The groups are shells around one centre, one inside the other: the same stretched ball of 6 dimensions in 8 sizes.
Known rows, each followed by its group:
[0.63 -1.49 -2.32 -2.03 -3.03 -3.32 -6.36 3.92 2.29 0.43 -1.13 -4.37 -3.14 0.00]  L
[-1.55 -2.19 -1.51 -3.19 -4.53 -3.63 -7.58 5.10 1.34 0.99 -0.70 -6.15 -2.94 -0.21]  X
[-3.21 0.17 -1.43 -1.59 -0.41 -3.38 -3.79 2.65 -1.14 -1.64 -0.34 -6.58 0.49 3.53]  Q
[5.48 -0.35 -4.45 -3.54 -2.96 -4.93 -6.70 2.26 3.12 -0.45 -2.21 -4.42 -2.32 -0.86]  C
[1.52 1.35 -2.20 -2.74 0.17 -4.55 -2.49 1.66 -0.03 -1.99 0.06 -5.90 -0.96 3.09]  U
[-1.01 -1.05 -2.74 -4.47 -4.52 -4.74 -6.84 5.34 1.58 -0.09 -1.34 -5.44 -0.28 -0.04]  X
[0.21 0.59 -0.16 -2.33 0.13 -4.29 -1.80 2.63 -1.02 -0.53 2.89 -6.95 -2.29 3.96]  Q
[-0.20 -0.54 -1.58 -2.59 -1.78 -3.97 -5.29 2.61 -0.23 -0.49 -0.03 -7.20 -1.91 1.93]  A
[2.71 -0.22 -3.75 -2.42 -1.74 -4.32 -6.18 1.56 1.22 -1.03 -1.85 -5.73 -0.71 0.84]  W
[2.00 0.85 -4.09 -2.64 -0.97 -4.19 -4.81 1.51 1.52 -2.41 -3.07 -4.61 -0.31 1.23]  Q
[0.51 0.57 -0.74 -3.02 -0.79 -4.26 -2.35 3.32 0.29 -0.73 1.45 -5.77 -3.10 2.72]  U
[-2.49 -0.19 -1.47 -3.12 -1.77 -3.77 -5.60 2.32 -1.28 -1.62 -1.43 -8.43 -1.32 2.31]  X
[-4.90 0.26 -0.03 -3.38 -1.74 -3.23 -3.05 4.76 -0.36 -1.63 -0.61 -6.13 -2.79 2.71]  Q
[-3.61 0.35 -0.59 -4.16 -2.41 -4.08 -2.86 5.73 0.48 -1.15 0.11 -5.10 -1.78 2.26]  C
[-0.81 -0.04 -1.43 -4.73 -3.05 -4.87 -4.58 4.60 0.44 -0.64 0.08 -6.50 -1.84 1.41]  A
[4.14 -1.47 -4.21 -3.06 -4.02 -4.20 -8.14 3.07 3.57 0.31 -2.77 -4.17 -3.08 -1.74]  C
[-2.12 0.98 -1.74 -4.16 -1.56 -4.63 -3.37 3.67 -0.41 -2.14 -0.75 -6.44 -0.06 2.70]  U
[-2.71 0.06 -1.36 -4.82 -3.27 -4.62 -4.34 5.46 0.52 -1.02 -0.51 -5.88 -1.11 1.51]  A
[4.31 -0.66 -3.29 -0.98 -1.08 -3.18 -5.95 0.81 2.34 -0.51 -2.01 -4.63 -4.22 0.25]  X
[-0.20 0.46 -2.25 -1.40 0.06 -3.29 -4.06 1.15 -0.17 -2.00 -1.48 -6.14 -1.36 2.71]  W
[-3.52 -1.02 -2.50 -2.94 -3.42 -3.19 -6.89 4.30 1.00 -1.20 -3.26 -5.50 -0.85 0.50]  L
[0.45 0.86 -1.34 -3.23 -0.94 -4.70 -1.76 4.22 0.86 -0.78 1.68 -4.41 -1.20 2.80]  Q
[4.72 -0.73 -3.55 -3.16 -2.89 -4.44 -6.71 2.25 2.69 -0.10 -1.74 -5.06 -3.65 -0.68]  C
[0.95 -0.11 -3.47 -3.49 -2.86 -3.89 -5.98 3.27 2.49 -1.53 -3.50 -4.28 -2.47 -0.23]  L
[3.04 0.31 -3.52 -4.02 -2.40 -4.67 -5.74 2.19 1.87 -1.52 -2.60 -5.54 -2.62 0.12]  P
[3.73 -0.69 -3.73 -1.47 -1.65 -3.54 -6.45 1.30 2.31 -0.60 -2.33 -4.65 -2.80 0.09]  W
[-1.60 -1.00 -1.44 -3.37 -3.08 -3.97 -6.15 3.87 0.07 -0.23 -0.55 -7.17 -2.01 1.19]  W
[-1.14 1.45 -0.12 -1.32 1.90 -3.58 -0.66 1.24 -1.98 -2.00 1.91 -7.16 -1.71 5.26]  X
[-1.31 -0.42 -2.40 -2.58 -1.97 -3.78 -5.90 2.63 -0.04 -1.23 -1.66 -6.72 -0.51 1.66]  A
[3.43 -0.52 -3.25 -1.71 -1.51 -3.65 -5.89 1.49 1.99 -0.59 -1.75 -4.93 -3.07 0.45]  A
[-0.96 0.98 -0.75 -2.12 0.26 -3.44 -1.79 2.58 -0.11 -1.76 0.28 -5.54 -2.90 3.39]  P
[-1.73 0.30 -1.76 -3.69 -2.04 -3.92 -4.51 3.45 0.33 -1.77 -1.75 -6.20 -2.03 1.67]  A
[-2.48 -1.15 -2.54 -5.36 -5.49 -4.46 -7.36 6.22 2.00 -0.45 -2.72 -5.31 -1.44 -0.83]  P
[2.09 -1.68 -3.16 -2.10 -3.29 -3.54 -7.67 2.92 2.37 0.37 -1.98 -5.03 -2.98 -0.63]  W
[0.17 0.05 -1.20 -4.56 -2.81 -4.85 -3.90 4.72 0.95 -0.33 0.71 -5.83 -2.79 1.36]  W
[-0.76 -1.88 -3.02 -3.50 -4.79 -3.88 -8.39 4.66 2.04 0.21 -2.58 -5.44 -1.60 -0.93]  L
[0.55 -1.21 -3.92 -2.07 -3.10 -3.25 -7.76 2.81 2.40 -0.83 -3.87 -4.46 -1.55 -0.57]  C
[0.31 -0.05 -3.26 -4.46 -3.35 -4.94 -5.86 4.06 1.47 -1.12 -1.88 -5.37 -0.15 0.45]  U
[-1.63 0.62 -2.41 -2.12 -0.69 -3.31 -3.91 2.50 0.48 -2.34 -2.30 -5.06 -0.87 2.28]  L
[-2.73 0.57 -0.33 -3.03 -1.09 -3.51 -2.18 4.37 0.25 -1.38 0.22 -5.21 -2.98 2.80]  P
[1.89 0.31 -3.31 -3.57 -1.88 -5.13 -5.28 2.29 0.45 -1.21 -0.81 -6.41 0.45 1.55]  X
[2.22 0.37 -3.25 -1.03 0.13 -3.86 -4.34 0.76 0.47 -1.46 -0.88 -5.41 -0.11 2.43]  P
[-3.83 -0.88 -0.79 -1.84 -1.64 -2.94 -5.39 3.06 -1.09 -0.83 -0.64 -7.57 -1.56 2.55]  C
[-0.20 -0.53 -2.80 -5.06 -4.39 -4.77 -6.42 5.01 2.01 -0.69 -2.15 -5.26 -1.76 -0.38]  A
[0.32 -0.55 -2.82 -1.82 -1.92 -3.32 -5.39 3.12 1.92 -0.79 -1.90 -4.11 -1.87 0.79]  U
[-3.08 0.21 -1.63 -4.81 -3.03 -4.18 -5.17 4.20 0.04 -1.95 -2.31 -6.94 -1.83 1.32]  Q
[1.24 -1.00 -2.29 -2.48 -2.29 -3.93 -6.62 2.08 0.42 -0.22 -0.86 -7.15 -2.44 0.94]  U
[1.92 1.28 -3.42 -3.19 -0.78 -4.49 -3.57 2.06 1.39 -2.39 -2.05 -4.54 -0.85 1.71]  P
[0.05 0.36 -2.84 -2.30 -0.86 -3.92 -4.90 1.60 -0.01 -1.91 -1.77 -6.36 -0.28 2.16]  W
[0.74 0.99 -3.15 -3.63 -1.52 -4.56 -3.78 3.15 1.47 -2.08 -1.86 -4.41 -0.55 1.51]  C
[0.20 -0.14 -2.50 -5.19 -3.76 -4.87 -6.09 4.01 1.20 -1.10 -2.02 -6.47 -2.34 0.14]  L
[0.33 -0.07 -3.99 -3.22 -2.66 -4.16 -6.25 3.07 1.85 -1.69 -3.37 -4.61 -0.01 0.32]  L
[0.30 -1.65 -2.11 -4.06 -4.65 -4.50 -7.05 5.24 1.94 0.92 -0.38 -5.55 -2.45 -0.45]  Q
[1.71 0.88 -1.41 -2.53 -0.16 -4.30 -2.09 2.58 0.58 -1.02 1.19 -5.18 -2.51 2.83]  U
[-3.59 0.67 -0.94 -5.73 -3.26 -5.09 -3.19 6.26 0.19 -1.36 0.10 -5.86 -0.53 2.07]  P
[-4.40 -0.64 -0.87 -5.57 -4.64 -4.71 -5.32 6.81 0.34 -0.40 -0.31 -6.46 -1.00 1.04]  X

New rows. What belongs after each?
[2.60 -2.13 -3.53 -2.02 -4.00 -3.38 -8.27 3.54 3.49 0.84 -2.42 -3.89 -3.51 -1.57]  X
[1.86 -0.49 -3.25 -2.45 -1.96 -3.76 -6.77 1.30 0.99 -1.20 -2.69 -6.50 -2.40 0.53]  U
[1.96 -0.81 -2.58 -3.42 -3.15 -4.56 -5.90 3.82 1.86 0.21 -0.36 -5.22 -2.18 0.26]  A
[-0.07 -1.11 -3.83 -2.97 -3.73 -3.85 -7.51 3.90 2.35 -0.66 -3.24 -4.39 -0.51 -0.50]  P
[1.35 -1.73 -2.54 -0.95 -2.08 -3.27 -7.23 1.91 0.82 0.47 -0.73 -6.34 -2.06 0.80]  Q
[-1.03 -0.22 -1.16 -5.78 -4.35 -4.96 -4.48 6.42 1.81 -0.20 -0.11 -5.14 -3.31 0.31]  Q
[-2.92 -0.57 -1.92 -3.72 -3.31 -3.59 -5.91 4.50 0.92 -1.23 -2.49 -5.76 -1.96 0.71]  A
[5.97 -0.47 -3.72 -2.39 -2.04 -4.42 -5.76 1.90 3.09 0.04 -1.02 -4.05 -3.47 -0.29]  P
[-2.98 1.45 -0.35 -1.86 0.98 -3.28 -0.75 2.78 -0.97 -2.38 0.52 -5.62 -1.56 4.52]  X
[-2.35 0.04 -1.49 -0.74 0.28 -2.94 -4.18 1.27 -1.45 -1.74 -0.65 -7.22 -0.33 3.64]  P
[6.95 0.16 -4.33 -2.67 -1.57 -5.05 -5.16 1.53 2.99 -0.38 -0.79 -3.89 -2.02 0.10]  X
[-1.56 0.05 -1.65 -3.65 -2.34 -4.38 -3.99 4.62 0.62 -0.84 -0.05 -5.36 -0.74 1.89]  A
[-3.83 -0.37 -0.94 -1.34 -0.94 -2.57 -4.20 3.20 -0.35 -1.32 -1.03 -5.93 -1.75 2.72]  C
[-0.22 0.06 -1.84 -4.93 -3.08 -5.20 -4.87 4.26 0.33 -0.75 -0.03 -6.81 -1.17 1.37]  C
[-2.29 -1.36 -0.52 -2.73 -2.90 -3.47 -5.53 4.46 0.15 0.40 0.46 -6.71 -3.05 1.46]  L
[-2.65 -1.58 -1.52 -4.44 -4.97 -3.93 -7.04 5.94 1.50 0.22 -1.50 -5.86 -2.78 -0.33]  L
[0.39 -0.28 -2.67 -4.05 -3.05 -4.81 -5.70 3.81 0.99 -0.68 -0.94 -5.98 -0.74 0.84]  A
[-1.57 1.39 -1.40 -2.11 0.45 -3.68 -1.41 2.88 -0.05 -2.26 -0.04 -4.75 -0.76 3.72]  Q
[-0.43 -0.70 -2.72 -3.04 -3.03 -3.47 -6.36 3.57 1.89 -1.00 -2.92 -4.96 -2.72 0.03]  A
[-4.41 0.87 -0.66 -3.12 -0.81 -3.89 -2.30 4.17 -1.10 -1.98 0.24 -6.25 0.12 3.81]  L
[-3.89 -0.73 -1.00 -0.69 -0.65 -2.13 -5.28 1.90 -1.09 -1.48 -1.72 -7.26 -2.12 2.76]  Q
[-1.01 -1.16 -0.56 -2.93 -2.61 -3.72 -5.55 3.60 -0.12 0.29 0.58 -7.51 -3.70 1.51]  Q
[-0.59 -1.13 -3.18 -2.56 -3.11 -3.32 -7.65 2.78 1.38 -1.01 -3.51 -5.84 -1.85 -0.07]  A
[-0.12 0.44 -0.77 -2.46 -0.62 -3.77 -2.47 3.22 0.38 -0.87 0.92 -5.43 -3.20 2.71]  U
[1.89 -0.97 -2.54 -2.48 -2.66 -3.92 -5.84 3.43 2.09 0.21 -0.67 -4.70 -2.77 0.29]  A
[4.71 -0.04 -4.85 -5.18 -4.19 -5.64 -6.77 3.74 3.69 -0.79 -2.86 -3.82 -1.39 -1.49]  X
[-2.55 -0.30 -1.50 -2.29 -1.72 -3.03 -4.71 3.44 0.47 -1.33 -1.69 -5.60 -2.31 1.77]  A
[1.81 -1.13 -4.40 -0.95 -2.04 -2.81 -8.09 0.95 2.13 -1.24 -4.55 -4.89 -1.86 -0.36]  Q
[-0.50 -0.02 -1.47 -6.11 -4.29 -5.60 -4.41 6.28 1.38 -0.18 0.52 -5.60 -1.85 0.66]  Q
[1.40 0.57 -3.00 -4.79 -2.90 -4.80 -4.71 3.89 2.20 -1.57 -2.21 -4.60 -2.39 0.25]  L
[-0.30 0.64 -1.33 -2.54 -0.46 -4.49 -2.39 3.26 -0.31 -0.90 1.70 -5.75 -0.14 3.45]  Q
[-2.66 -0.71 -1.30 -1.60 -1.39 -3.35 -4.90 3.20 -0.64 -0.58 0.09 -6.61 -0.34 2.69]  Q
[-2.25 -1.95 -2.76 -0.90 -2.80 -2.12 -8.30 2.57 1.12 -0.65 -3.80 -5.79 -2.13 0.11]  X
[-2.98 0.44 -1.19 -5.12 -2.94 -4.55 -4.18 4.84 0.03 -1.67 -1.10 -6.65 -1.69 1.72]  C
[4.96 -0.24 -4.18 -2.59 -1.96 -4.38 -6.43 1.21 2.36 -0.85 -2.35 -5.01 -2.44 -0.13]  U
[1.79 0.38 -2.40 -6.28 -4.15 -5.73 -4.47 5.56 2.53 -0.61 -0.61 -4.63 -2.77 -0.16]  X
[1.04 -0.58 -3.25 -2.21 -2.27 -3.42 -6.14 2.69 2.14 -1.00 -2.79 -4.43 -2.37 0.20]  A
[0.34 -0.19 -2.02 -3.56 -2.45 -3.88 -5.36 3.05 1.15 -1.12 -1.85 -6.04 -3.68 0.70]  L
[-2.91 -0.37 -2.53 -4.01 -3.35 -4.09 -6.21 4.31 0.51 -1.50 -2.57 -6.17 -0.06 0.94]  C
[-3.87 0.02 -0.54 -3.42 -2.04 -3.43 -3.89 4.38 -0.19 -1.41 -0.85 -6.37 -2.61 2.25]  U
[1.70 1.46 -0.81 -3.88 -0.37 -5.03 -1.00 3.32 0.34 -1.14 2.09 -5.54 -2.89 3.14]  X
[0.60 -1.53 -2.99 0.02 -1.38 -2.15 -7.45 0.91 1.22 -0.65 -3.10 -5.64 -2.97 0.55]  Q
[-1.38 -0.43 -1.89 -5.19 -4.15 -4.96 -5.48 5.61 1.15 -0.42 -0.63 -5.81 -1.24 0.57]  U
[1.07 0.20 -1.80 -3.88 -1.98 -4.52 -4.62 2.76 0.45 -1.04 -0.53 -6.78 -2.97 1.45]  C
[1.25 -1.48 -3.55 -0.61 -1.93 -3.02 -7.49 1.66 1.48 -0.26 -2.32 -5.23 -1.10 0.46]  Q
[-1.55 -0.88 -1.48 -4.84 -4.40 -4.34 -5.86 5.71 1.59 -0.11 -1.01 -5.60 -3.06 0.04]  U
[-1.95 1.20 -1.83 -4.97 -2.03 -4.84 -3.30 4.12 0.08 -2.34 -1.23 -6.12 -0.68 2.22]  L
[-1.33 -1.57 -2.53 -2.12 -3.30 -2.85 -7.41 3.58 1.72 -0.41 -2.96 -5.21 -2.75 -0.15]  U
[-1.67 0.08 -1.98 -5.11 -3.44 -4.86 -5.16 4.72 0.53 -1.24 -1.24 -6.41 -1.02 1.08]  W
[3.68 0.79 -4.66 -3.43 -1.80 -4.76 -5.14 2.09 2.64 -2.01 -3.11 -3.78 -0.66 0.25]  X
[2.97 0.53 -3.53 -4.83 -3.00 -5.36 -4.74 3.96 2.62 -1.08 -1.47 -4.11 -1.50 0.09]  C
[3.94 -0.76 -4.33 -2.93 -3.08 -4.41 -7.13 2.57 2.96 -0.37 -2.54 -4.28 -1.78 -0.79]  W
[2.26 0.23 -2.11 -1.86 -0.27 -3.92 -4.29 0.89 0.03 -1.13 -0.24 -6.74 -2.51 2.31]  U
[1.38 -0.61 -2.29 -1.66 -1.15 -3.64 -5.92 1.11 -0.03 -0.67 -0.82 -7.21 -2.20 1.68]  U
[2.82 0.05 -4.40 -4.25 -3.11 -5.15 -6.69 2.64 1.94 -1.35 -2.79 -5.40 -0.21 -0.14]  P
[-4.64 -0.91 -0.98 -4.59 -4.21 -4.11 -5.71 6.16 0.25 -0.45 -0.79 -6.43 -1.07 1.11]  P
[1.14 -0.86 -4.37 -4.10 -4.13 -4.55 -8.50 2.95 1.86 -1.11 -3.98 -6.01 -0.51 -0.90]  Q
